The first 8 rows are patterns. Each new row is the sum of 2 different patterns, raised or lowered, with some noise. Before adding, each is slid sideways (what falls off one end comes back at the other) and multiplied by a number that may be negative. Names go in the order of the patterns.
Some rows, each with the names of its patterns after it:
| -0.03 |  0.16 |  0.25 | -0.80 | -1.90 |  1.63 |  1.87 |  0.91 |  0.18 | -1.14 |  1.91 | -0.41 | -0.96 |  1.46 |  0.01 | -0.22 | -0.38 | -0.63 | -1.83 | -0.56 | -2.09 |  0.97 |  0.65 | -0.34 |  0.22 |  1.00 |  2.15 |  0.48 | -0.83 |  1.69 |  1.38 |  0.19 | -1.22 | -0.36 | -0.74 |  2.08 | -0.08 | -0.08 | -0.58 | : Ton
|  0.75 | -1.57 |  0.23 | -1.17 |  2.54 | -0.77 | -1.13 |  1.27 | -1.69 | -0.58 |  0.69 | -2.34 |  0.15 |  0.37 | -0.40 | -0.34 | -0.54 | -1.31 | -0.87 |  0.44 | -1.03 | -0.79 |  0.98 | -0.63 | -0.66 | -0.48 |  0.52 |  1.28 | -0.81 |  0.00 |  0.67 |  0.76 |  0.33 |  0.76 | -0.58 | -0.27 | -0.22 |  1.09 | -0.47 | : bol
| -0.51 |  0.29 | -0.86 | -0.93 | -0.76 |  0.13 | -1.18 | -0.87 |  0.23 |  1.15 |  0.23 | -0.26 |  1.34 |  0.58 |  0.44 | -1.01 | -0.09 | -0.86 | -0.10 |  1.32 | -0.64 |  0.12 |  1.05 |  1.10 | -0.16 |  0.08 | -2.54 |  0.11 |  0.01 |  0.67 | -0.53 | -1.88 |  0.56 | -0.83 |  0.00 |  0.38 | -0.29 | -0.91 | -0.27 | : Litu
|  1.55 | -1.66 |  0.43 |  0.16 |  0.62 |  0.96 | -2.16 | -1.32 |  0.35 | -0.64 | -0.32 |  0.60 |  0.81 | -1.02 |  0.75 | -0.82 |  0.13 | -1.06 | -1.18 |  1.99 |  0.65 | -0.96 |  0.63 | -1.47 | -2.30 | -0.47 |  0.01 | -2.06 |  0.02 | -0.18 |  0.06 | -1.39 | -2.41 |  1.79 |  1.39 |  0.12 |  0.11 |  1.03 |  0.66 | : Mune
| -0.91 |  0.14 |  0.68 | -1.66 |  0.05 | -1.42 | -0.28 |  1.40 |  0.61 |  0.36 | -0.82 | -0.93 | -1.25 |  1.27 | -0.08 |  1.22 | -0.65 |  0.09 |  0.83 | -0.11 | -0.88 | -0.38 |  0.05 |  2.33 | -0.20 |  0.27 |  0.52 |  1.37 | -1.01 | -0.89 |  1.83 | -0.40 |  1.14 | -0.50 | -1.13 | -0.38 |  0.86 | -0.29 |  0.21 | : Vigig
| -0.09 |  0.76 | -0.16 | -0.61 |  0.45 | -0.12 |  0.05 |  0.87 | -1.09 |  2.00 | -0.06 |  1.31 | -1.25 | -0.45 | -1.79 |  0.23 |  1.53 |  0.67 |  0.14 |  2.35 | -0.12 |  0.34 |  2.55 |  1.05 |  1.35 | -0.03 | -0.21 |  1.09 | -1.09 | -0.14 |  0.13 |  0.11 |  0.26 |  0.52 |  0.79 |  1.32 |  1.36 | -1.00 |  2.64 | : fivus
| -1.58 |  0.48 |  0.90 | -0.48 |  0.21 |  1.55 |  0.46 | -0.49 |  1.93 |  0.83 | -0.36 | -0.27 | -0.91 | -0.16 | -1.67 | -1.12 | -0.31 | -0.80 | -0.08 |  0.68 |  0.03 |  0.98 | -0.10 |  0.54 | -1.53 | -1.00 | -1.05 | -0.88 | -0.58 |  0.65 | -0.67 |  0.53 |  1.10 | -0.21 |  0.99 |  0.90 |  0.95 |  0.74 |  1.22 | : vufu
| -0.14 |  1.84 |  1.31 | -1.18 | -0.57 | -0.06 | -1.30 |  0.62 |  0.61 |  0.14 |  0.01 |  0.01 | -0.10 | -0.12 |  1.35 |  1.93 | -0.64 |  0.65 |  0.52 | -1.21 | -1.11 | -1.46 | -0.01 |  0.06 | -0.14 |  0.26 | -1.23 |  0.33 | -0.46 |  0.21 |  2.19 | -0.01 | -2.23 | -0.27 |  1.13 |  0.11 | -0.73 | -0.80 |  0.13 | : koz

New rows. What belongs after each?
| -0.20 |  0.57 |  1.95 |  1.64 |  1.44 | -0.46 |  0.69 | -0.04 |  0.89 |  0.18 | -0.37 |  1.16 |  0.89 |  0.63 |  0.98 | -0.41 |  1.28 |  0.48 |  1.37 |  0.09 |  2.20 |  1.00 | -0.86 |  0.65 | -0.26 |  2.37 |  1.53 |  1.34 |  0.83 |  1.96 |  0.56 |  1.84 | -1.01 |  0.36 |  2.41 |  1.35 |  1.86 | -0.17 | -0.01 | : Litu Vigig
| -1.74 | -0.41 |  0.10 |  0.84 | -0.74 | -3.41 | -1.74 | -1.03 | -1.26 |  0.82 |  1.22 | -0.55 | -1.06 |  0.86 | -1.21 |  0.03 |  0.29 | -0.17 |  1.71 | -2.52 | -3.24 | -2.00 | -2.20 | -2.12 | -1.64 | -2.66 |  0.79 | -2.38 | -1.01 | -2.02 | -1.81 |  2.57 |  0.30 | -3.02 | -0.64 | -0.05 | -1.55 | -2.36 | -0.61 | : Mune koz
| -4.15 | -1.69 | -2.06 | -1.53 | -0.89 | -2.47 | -2.08 | -1.84 | -2.05 | -1.93 | -2.05 | -2.60 | -2.21 | -2.30 | -4.04 | -1.76 | -1.25 | -2.61 | -1.10 | -1.02 |  0.05 | -0.52 | -2.39 | -1.46 | -1.30 |  0.09 | -1.60 | -0.45 | -2.28 | -3.71 | -1.73 |  1.21 | -1.76 | -1.92 | -3.02 | -0.83 | -1.95 |  0.42 | -2.18 | : bol koz
|  0.04 | -0.39 |  0.16 | -1.38 |  1.01 | -0.38 | -0.73 | -1.53 |  0.26 |  0.86 | -1.87 | -2.51 | -1.58 | -1.39 | -1.44 | -2.14 | -2.68 |  0.86 |  0.00 | -0.60 | -1.38 | -0.30 |  1.54 |  0.79 | -1.83 | -0.15 | -1.08 | -1.28 | -0.23 | -0.40 | -1.16 |  0.85 |  0.09 |  0.00 |  0.36 | -4.39 | -1.09 |  0.14 | -0.59 | : Litu Mune
| -1.97 | -2.41 | -4.44 |  0.44 |  1.56 | -0.04 | -1.07 | -0.83 |  0.45 | -1.48 | -0.59 |  0.82 | -0.36 | -1.56 | -1.78 | -1.21 | -3.81 | -1.92 | -3.23 | -0.28 | -0.46 | -1.32 | -0.57 |  0.57 |  1.73 | -1.54 | -0.34 |  0.24 |  0.52 | -1.22 | -2.88 | -1.40 | -2.15 |  0.69 | -0.80 | -2.15 | -0.56 | -1.41 | -0.32 | : Ton fivus
|  0.16 |  0.42 |  2.14 |  0.39 |  0.23 |  0.21 |  0.15 |  0.08 |  0.40 |  2.80 |  0.84 |  0.08 |  1.18 | -0.06 | -1.45 | -0.17 |  1.87 | -1.25 |  1.77 |  0.78 | -0.11 | -0.90 | -1.66 |  3.00 |  2.65 |  1.71 |  0.02 |  1.74 |  0.59 |  2.58 | -0.88 |  0.61 |  0.97 |  1.93 |  1.88 | -1.25 | -1.97 |  1.25 | -0.07 | : Mune Vigig
| -1.95 | -0.56 |  2.38 | -0.93 |  0.47 | -1.41 | -1.76 | -0.14 | -1.51 | -1.20 | -0.81 | -1.48 | -0.37 | -0.09 | -0.13 | -0.30 |  0.80 | -1.42 |  0.73 | -2.27 | -0.81 | -1.20 | -2.97 | -1.45 | -1.79 | -0.54 | -0.53 | -1.56 |  0.48 | -2.45 |  0.25 | -2.40 | -2.48 | -3.71 | -1.00 | -0.13 |  1.29 | -1.30 |  0.66 | : Litu fivus
| -0.80 | -1.04 | -3.66 | -0.63 | -2.84 | -1.07 | -1.61 |  0.12 |  0.74 | -1.82 |  0.24 | -1.27 | -1.29 | -0.38 | -3.52 |  1.14 | -1.29 | -0.07 |  0.47 |  0.00 | -2.68 | -2.43 | -1.14 | -2.38 | -2.78 | -0.63 | -0.80 | -4.19 | -3.55 | -0.31 |  0.63 | -0.18 | -1.56 |  1.40 |  0.11 |  0.58 | -2.06 | -0.42 | -0.92 | : Mune fivus
|  0.97 | -0.63 |  0.69 |  2.26 |  1.72 | -0.41 | -0.85 | -0.67 |  0.67 |  0.46 | -0.43 | -1.39 |  1.33 |  1.29 |  0.63 | -0.51 | -3.41 |  1.12 |  3.15 |  1.40 |  0.85 |  2.86 |  0.68 |  1.51 | -1.08 |  1.14 |  0.87 |  1.41 |  1.75 | -2.71 | -2.40 |  1.61 | -0.60 | -0.13 |  2.42 |  2.50 |  1.11 |  1.37 | -0.17 | : Mune koz
|  0.37 | -0.76 |  0.71 |  0.08 | -0.24 |  1.92 | -0.61 |  0.54 | -0.61 |  0.12 |  1.15 |  0.38 | -0.33 | -1.15 |  0.66 | -2.54 |  1.59 | -0.06 |  1.57 |  0.53 |  0.27 |  1.22 |  0.42 | -0.84 |  1.14 | -1.02 |  2.26 | -0.63 |  1.72 |  1.31 |  3.04 | -0.39 | -1.37 |  1.37 |  0.13 | -0.53 |  0.35 | -0.56 | -1.79 | : Vigig fivus
| -1.76 |  1.59 | -0.57 | -1.15 |  1.34 | -0.04 | -1.35 | -1.98 | -0.30 | -2.42 | -1.16 | -1.41 |  1.61 |  1.54 | -0.45 |  0.05 |  0.86 |  1.81 |  1.20 | -1.32 |  1.89 |  1.00 | -1.61 | -1.39 |  1.12 | -0.68 |  1.12 | -0.41 |  0.32 | -0.16 | -0.29 |  0.09 | -1.24 | -1.96 | -1.16 |  1.91 |  1.80 |  1.74 | -0.46 | : Ton koz
| -1.41 | -1.69 | -1.47 | -1.79 | -0.94 |  0.14 | -0.70 |  0.51 |  0.42 |  0.51 | -0.89 | -1.21 | -1.56 | -2.01 |  1.56 | -3.32 |  0.04 | -1.35 | -2.02 |  0.22 |  0.96 | -0.02 | -1.36 | -1.37 |  1.26 | -1.71 | -0.48 | -1.61 | -0.71 | -1.06 |  2.31 | -0.15 | -1.88 |  0.05 | -1.06 | -3.20 | -0.47 | -0.75 | -2.92 | : fivus koz
| -1.62 | -1.20 | -1.00 |  0.28 | -3.19 | -0.06 | -1.36 |  1.86 | -2.00 | -3.11 |  2.23 | -0.60 | -0.59 |  0.40 | -1.34 |  0.34 |  1.27 | -1.93 | -0.26 | -0.65 | -0.86 | -0.24 | -1.61 | -2.20 | -0.65 |  0.00 | -1.01 | -0.36 |  0.02 | -0.63 |  1.47 | -1.60 | -0.16 | -0.54 | -0.59 |  1.64 |  0.86 | -1.55 | -0.02 | : bol Mune
